The rows of a group lie close to one hidden flat surface of 9 dimensions, which may be shifted away from zero. Surfaces can cross.
Known rows, each followed by its group:
[ 11  -8   2  -5  -7  12  16  23   9  12   7   7 -22  10  16   5] => z_245
[  0  10  -3  15 -21  -6  -5   3  -8 -14   5  -6  -2  -4  12 -10] => z_391
[  6  -7 -10  21  18  12  11  -5  14  13 -13  -8 -18  12   6  23] => z_245
[  6  33  45 -26   9 -17   6  -9  -1   5 -13  -2 -11   2  -3  -9] => z_449
[ -7 -39   2  -2 -21  10   0  27 -14   5  29   7   4  -1   1 -20] => z_391
[ -7 -11   9 -14   6  -2  -5  22   3  24  14   8  -5  20  29  -6] => z_245
[  3   6   1   5  -4   0  11 -11   6  -6  -1   3   3  -3  -3  13] => z_391
[ -6  14 -23  19 -13 -11   0 -13   9 -13 -16   7  21  15  26 -11] => z_245
[ -1  -6  14  -7  38  -6  -3  -6 -11   2  -2 -12 -17  -5  -2  -4] => z_391
[ -3   1  -4   1  14  -1 -10   3   6  -5   4   4  11   8   1  -9] => z_951
[ 11 -17   9  21   7  21  18  -8   3  11  17   9 -26 -18 -33  37] => z_245
[  9  14  -2  -1 -14  -1  12  -4  -5  -5 -35 -18 -13  -6  -4  -7] => z_245
[  3   0 -30 -30  -2  20  -2 -21   2 -39  24  -3  -5 -17   4  -1] => z_951
[ -5   1 -15   4   4  -7 -12  -5 -15   6 -24   7  -5  -7  -7  -6] => z_449
[  4   9 -11  -2   4   3   6  -7  14   2   3  14   0  -2   3   6] => z_391
[ 10   1   8 -13   9   8  21  -8  15   4  -3   9   4  -5 -20  10] => z_391
[  8 -13 -24  -2   1  12   9  31  19   2  -8   9  13  17   7  -6] => z_951
[-10  -9 -26  25  24  -3   3 -25  23  -3 -12  18  26  31  20  15] => z_245
[ -2 -20  18  20   8   3   7   6   0  23 -15  32  -2  13 -26   8] => z_951
[ -4   4 -10  -6  -8  -7  -6   5 -10  -9  -8   3  -3   4  18 -22] => z_449
[ 27   3  -7  19  -9  18  18  40  11   7  13 -13 -28 -17  -9 -12] => z_449
[-10 -17 -19 -14   3   1  -8  -6 -12 -12  -8   6   5   0   2   9] => z_449
[ 10 -17  -5 -10   8  23  14  -1   4 -39   6 -10  -2   1 -19 -21] => z_391
[ -4   2   2  14   4   7   1 -34  11   8  23   5   2  -7  -7  12] => z_391
[-15 -13  12  -2 -19  14 -17 -21 -11  23 -17  -7  -8  13 -12 -19] => z_245
[ 11   6 -18  26   1   2   5  14  14  -6   1   9   5  -2  -3  21] => z_951
[  1   9   1   0   3  -1  -3  -7  -2   3   7 -13 -18  -5  15   0] => z_245
[ -7   5   4 -48  26   1 -15 -24 -10 -18   5  -2   2 -13 -12  -8] => z_951
[ -2  19   8  23  23 -23  -9 -10  -4  13 -18 -23  -1   1  10   5] => z_449
[ 15  21  -5  11  24 -23   6  36   8  -9   4   8   9  -8  11 -18] => z_391
[  8  19  14 -35   5 -10   2  16  -5 -22   1 -15 -11  -2  18 -13] => z_449
[  1 -29  23 -55   5  13  16   8 -17   8   8  -9 -26  -4   3   2] => z_391
[ -8   6  15 -15   1 -21  -3  -1 -14  11 -21   8   4   2   5   2] => z_449
[-1 -2 -6  8  2  6 -2 -7  6 -5 15  7 -4  3  4 -2] => z_951
[ 12  -3  13   1   3  10  20  -1   1   3   7  10 -27 -11 -13  21] => z_951
[  3   8 -14  18 -35  -1   3  -5  -6  16  -6 -33   4 -24   1  -5] => z_951
[  4 -16   5  17 -13  35   7 -31   1  10   4  -2 -32  -5 -31  15] => z_245
[ -5 -19 -14 -33   0  -7   8  14 -18  22 -12  14 -15  -8  26   9] => z_449
[-10   2 -22  20  11  -1 -18 -30  -2 -16  -3 -18   8   4   9  -5] => z_245
[ -2  -5  -1 -13  12   2  -4   4  -2   3   0 -14 -10   8  16  -6] => z_245
[  8  -1  -7   0  18  18   6 -22  10  -8  -5 -31  -3 -11 -23  23] => z_951
[ 16  22   6  20  -3   8   6  -2  12   5  10   0 -22  -8  -7 -14] => z_449
[  2 -11 -20   1 -27   4   2  22  -4   6 -20 -14  21  -5 -11 -18] => z_951
[  2   7  -6 -24 -39  26   1 -10  11   9  25  14  -9  -8   0 -21] => z_391
[-10   3  13   9  -8  -9  -7 -13   1 -14   6   2  19  15   4   4] => z_449
[  0  22   0  -2  -5   4 -11 -22  -4  -6 -13  -9 -18  -4  -3 -11] => z_391
[10 -8 16  0 -7  2 20 27  3 15  1 -5 -7  1 -1  7] => z_449
[ -1  -6 -12  -1  -1   7  -4  -1   2 -11   9  11   5   1  -2  -6] => z_951

New rows. What belongs after each?
[  1   4 -33  11   2  -3 -16  11 -18   1 -32  -1 -14 -14  -3 -31] => z_449
[  3 -16  17   1 -23  11  17   2  -6 -14   5  -9   7  -7 -25  -7] => z_391
[ 10   8  12  14  -4  -5  16  -3   1 -28   6 -13   7  -8 -10   0] => z_391
[  9  18  13 -11   8  11  11 -26   3  18 -18  11 -42   2   1 -40] => z_449
[-8 -9 -6  2 -1  1 -5 -3  0 -4 10  5  7  7 10 -7] => z_245
[ -3  -8  -6   5 -21  -1 -12   9 -18 -18  -2   0  16 -16 -28 -14] => z_951
[  7  10  -8  13   3   0  10  -6   9  -4  11  -1 -14  -5  14  14] => z_245
[ 13  -8  -2  -2 -17  31  15  -5  -1  -9   3 -17 -38 -10 -12   1] => z_245
[  7  -7 -13 -25 -11  12   9  20   2 -28  28  -4 -12   2  29  -8] => z_449
[ -8 -15  -4 -19 -13  14  -9  -3  -8 -15   9  -7  -2   7   8 -27] => z_245
[-17 -35  -9  20 -26   5 -10   0 -19   7 -10   9   7   9  -7   4] => z_391
[  6  25  32  -2   4   4  13 -51   9  -2  28 -18 -10 -20 -13  13] => z_391
[-14 -10   0   8  12   5 -17 -28  -5   6   8  -7  -1   3  -3   2] => z_245
[ 11  28  18   8  19 -12  -6   4  -1  -5  -3 -15  -6 -15 -17 -35] => z_391
[ -2 -34  -1  -3  32  12  -7  14 -16 -27  14 -17 -13   3  -6 -36] => z_391
[-2 -7  1  9  2 -1  6 -8 -3 -8 11 -1  0 -1  6 12] => z_391
[ -9 -18 -24   3   5  27  -5 -39  13  -3   8  -7   3   7  -2  -1] => z_951
[ -2  -2   0   3   2   9  -9 -16  -9  -5  10 -20 -16 -11  -5  -3] => z_245
[ -2  28  21 -11 -22 -12  -4  -4   5 -24  25  14   7   7  17  -9] => z_449
[ 19  40  18  -8   1  -5  12  -7  13  -1 -16  -6  -2 -15 -22 -11] => z_391
[  7 -11  11   2  11  11  17   1   3  16 -23 -17 -22  16   2 -28] => z_449
[ 11 -14  -5  -5  -5  27  14   4  13 -13  30   2 -12  -6 -11  16] => z_449
[ 19   0   4 -33  20   3  22  33  16  11   1  17   4  -8 -13 -16] => z_391
[-15 -32  -8  -4  23  11   1 -37  -6  15 -21   1  -5  12  -5  18] => z_449
[-13   2  13  27 -13  -8 -17 -24 -13   7  38 -11  -6 -12  12  -4] => z_391
[  9   1  25  21  12   0  17   5   3  34 -42 -22 -21  17  -3 -38] => z_449
[-13 -28  -6  -3   1   2   3  -3  -4 -10   1 -11  11  22  22   5] => z_449
[  2   1  -2   3 -15  16  -3 -17  -2 -20  -1 -10  -6  -2 -15 -19] => z_391
[ -2  -1  26 -26  14   6  14 -29   2  16 -11   8 -21   9  -1   0] => z_449
[ -6 -16   6  12  -2  20  -7 -28   2 -14 -10  13  17   6 -55  13] => z_449
[-11 -25  -3  34  -5  14 -20   2  -5  28   5  -5  -8  13  -6   1] => z_245
[ -2   0  20 -16  -8   8   5 -17   6 -14  11  12   3   9  -9   3] => z_449
[  2   1   3  -6  13  -5   6 -16 -10 -13  -8  -9   2 -17 -18   6] => z_245
[ -5  -7  28   4   5   4   7 -20   8   1  -2  -3  11  15 -16  17] => z_449
[ -2 -12  13 -13  12 -15  11  22  -4   2   0 -29   5  13  32  17] => z_449
[ 11   7  15 -24   3   2  15  14   3   0   7  -8 -18  -2  11  -2] => z_449
[ 12  21   9 -12  15  -7   7   7   8   1  14   1  -7 -13   6 -13] => z_391
[ -7  25  10 -36  -6  -2 -21 -31 -12 -39 -13  25   5  -3 -25 -24] => z_449
[ -5 -34 -14   0 -10  29   4  -7   4 -20  16  13   6  11 -11  -7] => z_245
[ -6   8  13 -24   7  -3  -6 -18  -6  10  -6 -12 -11   3  13  -9] => z_245
[  6  -3   1  -3 -14  -6  19  19   0 -21  22   1   3  -5  20   6] => z_391
[  8   3  -2 -16  11   5  20  -6  13 -19  39  16 -13  -7  20  15] => z_245
[ 13   2 -16  29  10   7  -2  31  18 -35  18   1  10   8  -4   7] => z_951
[ -1  17  -4  27  -8 -10  -6 -18  -5  -6  13   0  -2 -17   1   6] => z_245
[-11  -2  40 -22  -1 -14  -9  -9 -17  28  21  23   3 -14 -15   2] => z_245
[-12 -45 -30  22   0  19  -6  10   2 -14  -5   7  26  25  -8 -10] => z_245
[  1 -13  -2   9  25   7  -2 -11  -6  -8  16 -11  -9 -16 -16  19] => z_245
[ -4  20  11  23 -63  -2 -11  -8 -14   6 -23  -6   6 -10 -24 -19] => z_391
[ 14  16  12  -4 -15   1  15   6   8 -10  15  -2   4 -13 -10 -17] => z_391
[ -3  -5  -4  35  -5  -7   0  10   1  11  -7 -12   6  10  13  -6] => z_449
[ 9  4  0 15 -7  8  3 10  7 -6 12 -2 -4 -5 -9  2] => z_449
[ -2   6  -1  20  -3  -6  -7   5  -1 -15  33  41  -8   1  12  -3] => z_951
[  2 -13  -6  -3  11   2  -2  24  -3   3   2 -17 -11   5  16  -4] => z_245
[-10  -4   5   5  -2  -1 -10 -13  -2   8  21  10   1   3   7  -1] => z_245
[ -5  13   7   1  -3  -7  -3 -17   2  -5   8   9  -2   7  15  -3] => z_449
[  4 -10  20  -6  10   2  -3  10 -19   9  21 -10 -19 -25 -20  10] => z_245
[  1  23   6  -8   1 -26  -5   9 -17  31 -24  16 -12 -19   1   4] => z_449
[ -1 -13  -3  25  -1 -12   2  29  -5  14 -13   9  16   1  -9   6] => z_245
[  3  -2  12 -41 -20   1  13  12  -9   6  -3  28 -15  -1   9 -13] => z_449
[ -9  -6  -8  18 -21  19  -5 -41   0  -6 -23   0   3   6 -28  10] => z_391
[ -3   2 -14  24  -7  -5  -2  -1   7  20 -22  24  18   2 -16   9] => z_391
[ -5  -9 -17  22  -9  11   0 -17   4   6  12  15  -7   3   8   3] => z_449
[  7  -1   4   2  13   0   6   9   6   5   3   6   6  -6 -16 -15] => z_391
[  7 -12 -22  -8  -9   8  10  27   7   5 -24   5  15   1 -11   0] => z_951
[  1 -13   3  13  -6   5  11   8   8   2  17  -7   2   8  13  14] => z_449
[ 15  24  17 -10 -37  11  16  -9   2 -30  -5 -20  -5 -13 -21 -20] => z_391
[  2   0   0   1   8  -8   0   7  -9  -3   3  -8  -2 -11  -1   2] => z_245
[ -8   6  13   8 -25  -9 -12   1 -15  25 -27  -6   1   4  -5 -19] => z_245
[ -6   0  11   1  -8  -7  -3  -1  -2 -11   3  -1  13  13   8  -1] => z_449
[ -1 -16  -9  -7  -3   9   8   1   2 -15   3   8   7   7   1  -5] => z_245
[ 0 -5 -6 12 10  4  2 -5  8  0 28 10 -8  1 13 16] => z_245
[ -2 -14   3   5  -8  11  -3   6  -5  13  -7  -8 -11   5  -5  -5] => z_245
[ -8 -13   2  15  23 -11  -4   1  -6  19  11   9   2  -2   6   8] => z_391
[  4   3 -21  -1   7   9  -2  -5  11  -6  -7 -31  13  -5  -4   4] => z_951
[  1   3   2  25 -11   2   5 -14   6  -5   6   2  14  -6 -18   1] => z_391
